The rows of a group lie close to one hidden flat surface of 10 dimensions, which passes through zero. Surfaces can cross.
In the rows, zero is written as 128.
Known rows, each followed by its group:
[ 72 115 160 109 133 103 165 120 129 119 136 162 141 115 150 114 125 156]
(0)
[184 100 103 163 124  60 178 192 122 110 104 176 117  84 186 108 101 128]
(2)
[176 173 161  75 154 109 106 116 153 154 104 115 152 126  86 117  89 114]
(4)
[131 143 131 131 171 128 128 109 130 117 166  53 117 121  60 106  71  63]
(1)
[145  99  99 140 114  87 163 122 104  98 125 160 141 147 132 132 137 111]
(4)
[141 114 115 131 137 136 142 145 113 108 139 126 123 120 128 131 128 113]
(4)
[100 106 104 134 132 144 134 174 113 111 139 111 144 152 156 110 119 123]
(1)
[114 182 136 120 137 130  93 119 119 147 122 139 117 106 146 128 142 134]
(2)
[148 109 118  72 112 135 112 131 138 134 124 101  96 170 123 111 147 146]
(3)
[ 90 104 103 115  94  87 152 112 108  97 146 157 135 157 106 104 157  85]
(4)
[179 143  56 190 133 103 112 147  92 124  84 180 138 141 150 147 159 122]
(0)
[102 126 116 112 125 140 142  97  97 110 156 114 153 156 146 149 132 128]
(2)
[150 121 107 139  67 150 115 109 138 130 157 107  96 146 117 155 156  79]
(4)
[150 167 194  53 163 179 125 130 168 151 164 170 141  69 108 194 131  98]
(1)
[136 126 152 104 139 124 138 152  99 113 117 147 144 110 158 125 128 145]
(4)
[175 157 129 143 100 125 117 106 129 129 125 120 127  96 104 145 123  83]
(2)
[117 155 132 151 125 119 126 133 113 125 131 108 143 105 155 115 101 112]
(2)
[121 107  80 123 112  83 161  78 132 116 152 128 133 187 118 134 124 107]
(3)
[134 133 147  86 184 164 140 156 141 143 125 178 219 151 146 184 110 146]
(4)
[ 73 124 176 181 143 145 110 195  97 126 157 163  82 137 125 115 152  87]
(3)
[ 75 148 173  61 111 119 161 172  86 102 139 184 215  86 222 116 120 125]
(0)
[110 115 125 121 170  77 136 154 174 164  91 189 132 161 116 102 115 173]
(1)
[ 99 132 190  75 107 151 136 134 158 143 125 149 140  72 157 127 137 169]
(0)
[ 98 123 101 140 112 165 112 137 140 135 146  99 108 134 151 132 145 137]
(3)
[133 113  93 113 151 109 127 145 199 167 132 138 130 193  95 126  99 117]
(1)
[ 63 134 171 101 117 115 137 122 132 142 112 150 169 134 190 113 121 193]
(0)
[188 143  50 142  96 143  74 114 136 136  89 125  96 127  82 133 187 114]
(0)
[151 114  86  86 117 158 103 137 128 123 116 153 109 143  98 141 197 129]
(0)
[131 129 158 106 113 184 129 127 117 128 166  83 172 163 166 171 102 116]
(1)
[181 115 127  76  74 133  99 134 113 123  73 115 171 175 127 108 154 153]
(4)
[163  93 135 137 102 153 113 160 109 115  94 116 157 160 113 125 140 140]
(3)
[120 134 139 147 203 116 157 128 170 166 160 207 127 170 137 201 103 130]
(1)
[134 163  69 120 138 129  81 169 145 152  99 157 118 121 131 108 158 124]
(3)
[110 136 101  98 146  73 160  89 145 132 159 179 116 151 124 144 130 103]
(3)
[160 135  83  62  35  46 161  59 133 110 107 144 163 125 146 105 140 113]
(2)
[109 117  98 108 138 159  88 148 152 145  86 143 110 128 105 106 186 190]
(1)
[124 108 119 150 105 139 137 125 114 120 135 121 134 155 155 145 136 131]
(4)
[133 139 113 130 138 130 119 117 157 145 130 132 127 129  97 137 128 113]
(4)
[106 136 166 196 153 105 141 135 153 151 115 168 152 111 117 137  87 133]
(2)
[140 173 161 125 161  91 120  81 159 155 156  90  88 130  80 122  71  87]
(3)
[114 161 140 171 145 100 129 112 153 157 114 177 120  90 136 144 121 142]
(3)
[126 140 165  80 135 173 130 167 144 124 168 138 132  77 118 144 130  75]
(2)
[ 93 114 101 159 158 154 128 108 118 123 150 163  69 119 122 165 191 154]
(0)
[133 132 130 124 135 135 138 138 140 131 134 130 159 128 143 143 105 121]
(1)
[135 119 115 125 125 117 140  96 153 142 152 116 113 175 123 149 117 122]
(3)
[107 122  87 133 169 139 118 140 117 120 149 131 114 164  97 126 144 100]
(0)
[164 144 119 189 119 130 106 129 121 133 109  91 113 114 120 123 108 115]
(2)
[145 145 139 162  99 114 103 143 136 148  96 120 112 111 142 103 120 137]
(1)
[125  94 115 176 174  81 183 111  67  92 147 160 119 178 159 157 118 138]
(2)
[143 108 143 127 116 118 154 105 117 109 148 107 113 132 123 136 116 116]
(0)
[164 133 161  95 141 147 149 100 158 141 130 147 155 107 125 184 114 144]
(3)
[103 123 114 113 113 105 106 167 120 122  83 119 147 135 117  51 131 143]
(0)
[129 126  64 195  71 146 100  86 173 159  75 109 157 133 123 143 145 178]
(3)
[ 82  97 136  90 120 167 105 154 169 144 119  90 131 155  98  85 131 163]
(2)
[153 149 123 121  98  62 140 156 129 125  69 187 198  92 158  92 108 125]
(0)
[209 116  97 146  69 146 103 133 134 137  81 138 112 123 152 154 174 158]
(4)
[139 163 158 174 157 168 138 137 105 126 161  89 180 102 175 178  60  95]
(1)
[156 122 133 155 107  56 160  76 117 127 110 136 107 138 151 125 108 154]
(4)
[114 118 123 117 130 116 137 126 101 102 121 132 124 106 117 103 146 132]
(1)
[117  86 120  81 129 131 154 171 127 109 135 153 125 129 156 115 148 147]
(2)

New rows, each followed by its group:
[104 103 152 156 173 155 126 146 141 139 136 124  86 127 115 133 127 162]
(0)
[132 108 106 128 130 103 161 114 130 120 128 184 137 133 135 155 146 133]
(4)
[116 142 143 190 107 136 123  95 112 122 127  89 163 121 108 137  99 102]
(2)
[134 140 151 164 189 185 126 149 146 153 143 111 110  89 169 175  99 171]
(4)
[ 86 101 121  80 150 147 107 157 141 133 116 142 119 165  98  98 167 159]
(0)
[154 103 155 115 131 121 148 141 114 117 125 140 129 149 144 140 124 142]
(3)
[133 138 123 164 103 127 121 149 116 134  85 163 146  91 183 131 148 170]
(1)
[ 96  92 107 132 162 119 161 103 134 119 143 110 142 173 114 127 106 151]
(4)
[143 149 138 148 168  99 152 143 172 166 117 218 153 112 155 179 103 142]
(1)
[ 97 141 164 108 116  66 140  66 130 130 143  92  69 123 102  78 110 130]
(4)
[136 141 187 123 149 146 144 127 118 117 158 205 126  78  86 185 159  76]
(2)
[117 162 187 130 181 175  97 121 130 153 153 120  88 113 105 160 131 133]
(1)
[145 140  91 115 112 170 125  95 101  97 110 124 149  50 115 146 175 134]
(1)
[129 130 130 140 128 106 130 134 126 131 104 179 138 122 124 131 146 138]
(3)
[127  91 167 126 140  75 199 134 142 110 148 212 148 118 108 150 111 100]
(2)
[172 128 152  92 141 117 120 148 120 123 103 144 137 136 101 115 126 122]
(3)
[135 131 134 127 107 138 116 116 124 134 115 131 123 126 135 138 148 147]
(1)
[125 102  93  91 140  77 179  95 129 100 113 160 173 135 104 116 122 138]
(1)
[121 138 156 123 122 112 124  94 140 134 129 120 114 121  82 114 127 117]
(3)
[124 140 174 163  84 107 129  92 121 115 118 135 151  89  67 118 123  80]
(2)
[160 114 143  76  44 124 146  55 158 121 134 118  89  66  94 140 170 128]
(0)
[153 144 163 116 106 120 126 102 141 146 121 123 144 132 131 144 109 134]
(1)
[147 180 133 158 152  56 131 131 123 130 115 158 153  98  96 100  80  61]
(4)
[126 159 145 153 146  89 126 129 108 114  95 182 174  80  73 108 123  84]
(3)
[190  99 107  72  60 143 122 121  95  96 137  81 178 216 103 132 135  64]
(4)
[197 108 146 107  61 133 146  81 140 107 122 184 140  90  49 180 184  75]
(2)
[104 131 154 159 127 123 133 118 125 131 134 135 121 112 125 132 121 126]
(3)
[138 139 128 141 154  83 138 140 154 137 143 134  99 116  89 103  91  76]
(1)
[157 148 144 131 148 109 136 110 137 135 127 127 141 122 110 142  91 112]
(3)
[151 148 165 119 131  68 161 141 137 122 134 164 135  75 127 114  86  80]
(1)
[117 111  90 192 157 148 157 130 144 129 165 153 123 125 144 189 124 113]
(4)
[137 130  96 141 104 126 106 114 119 120  94 137  92  90 110 111 182 148]
(1)
[120  87  94 112 116 160 119 171 102 103  94 135 165 151 136 107 168 161]
(4)
[ 91 130 158 141 158 171 101 199 114 131 156 113  88 121 146 109 129 112]
(1)
[149 164 172  68 194  78 149 136 137 143 148 191  93 105 138 139 110 114]
(3)
[147 114 154  87 128 137 123 148 108 114 127 103 113 135 128 107 130 135]
(3)
[114 126 133 116 144 124 132 168 124 119 128 146 121  97 125 101 132 117]
(1)
[ 92 136 122 129 139 182  99 196 112 132 106 134 132  84 198 114 158 184]
(2)
[131 117 122 112 136 109 153 143 148 131 140 134 163 158 136 128  88 110]
(1)
[ 64 119  78 172 212 147 102 166 133 134 134 146  80 142  72 105 157 127]
(0)
[106 104  68 169 156 147 119 173 132 115  95 147  98  77 114  96 170 161]
(4)
[145 139 186 119 117 150 119 142  68 106 164  17 147 165 156 106  59  86]
(4)
[143 150  86  99 119 102 122  72 168 147 111 124 133 125  99 124 125 135]
(3)
[ 92 134 141 124  88  97 145  87 124 124 171 128 127 164 118 129 122  70]
(4)
[166 127 132 100 142 138 133 127 124 121 137 105 158 153 113 145 103 104]
(4)
[112 122 114  99  76 148 116  68 160 129 100 121 151 102  77 124 174 159]
(3)
[151 129 109 114  71 129 118 162 135 125  84 142 163  83 163 105 145 142]
(1)
[129 125 143  71 137 123 132 141 118 120 140 127 101 124 136 111 139 133]
(3)
[174  50  60 131 143 148 192 153  98  73 151 172 136 143 152 189 164 125]
(4)
[ 76 137 160 106 132 162 113 148 128 136 136 135 145 124 146 126 140 145]
(4)
[128 125 127  97  91 137  83 183  83 105  69  99 162 133 120  46 155 138]
(4)
[130  71 154 147 134  90 184  98 134 111 136 150  81 123 110 135 129 160]
(0)
[173 148 104 134  91 124  83 103 163 162  78 103 134 152 110 123 131 150]
(0)
[110 151  91 182 130 153 103 145  96 123 111 174  98  72 167 147 193 150]
(0)
[126 156 136 108 116  71 161 101  78  92 168 122 126 113 145 110 104  60]
(2)
[111  99 115 142 142  43 151 149  96 113  96 162  85 152 157  64 131 172]
(2)
[ 82  98 149 133 111 139 141 135 126 124 153 165  99 144 148 145 167 145]
(3)
[125 124 123 146 129 123 138  95 105 121 128 125 132 142 136 143 136 143]
(1)
[ 83  73 126  85  99 200 133  93 130 105 158  71 169 191  81 143 154 136]
(2)
[131 125  42 103 104 105 152  67 163 135 122 130 148 142 157 149 137 164]
(3)
[140 114 129 116 119 119 137  99 143 130 129 134 114 142 113 142 139 141]
(0)
[164 121 132  64 109 118  95 162  92 109  59 101 188 158 108  57 131 151]
(4)
[166 151 171 125 117 120 105 107 122 121  73  96 159  76  59  88 110 128]
(3)
[134 141 112  78 122 130 140  57 167 139 150 100 139 123  94 150 118 117]
(3)
[ 95 119 133 128 152 117 162 128 113 108 162 158 125 112 131 139 128 107]
(0)
[142 134 122 117 128 123 110  88 146 138 123 118  89 131  74 128 149 125]
(1)
[137 133 151 153 133 132 125 144 132 129 133  96 117  98 123 112  95 114]
(0)
[137 131 169 123 128 156 117 128 123 122 131  94 135 112 101 123 115 116]
(3)
[154 127 154 129 112  74 132 128  96 113  48 160 146  83 132  77 139 185]
(3)
[201 145  62  95  74 138 113  98 191 146 116 134 139  86  85 157 152  87]
(1)
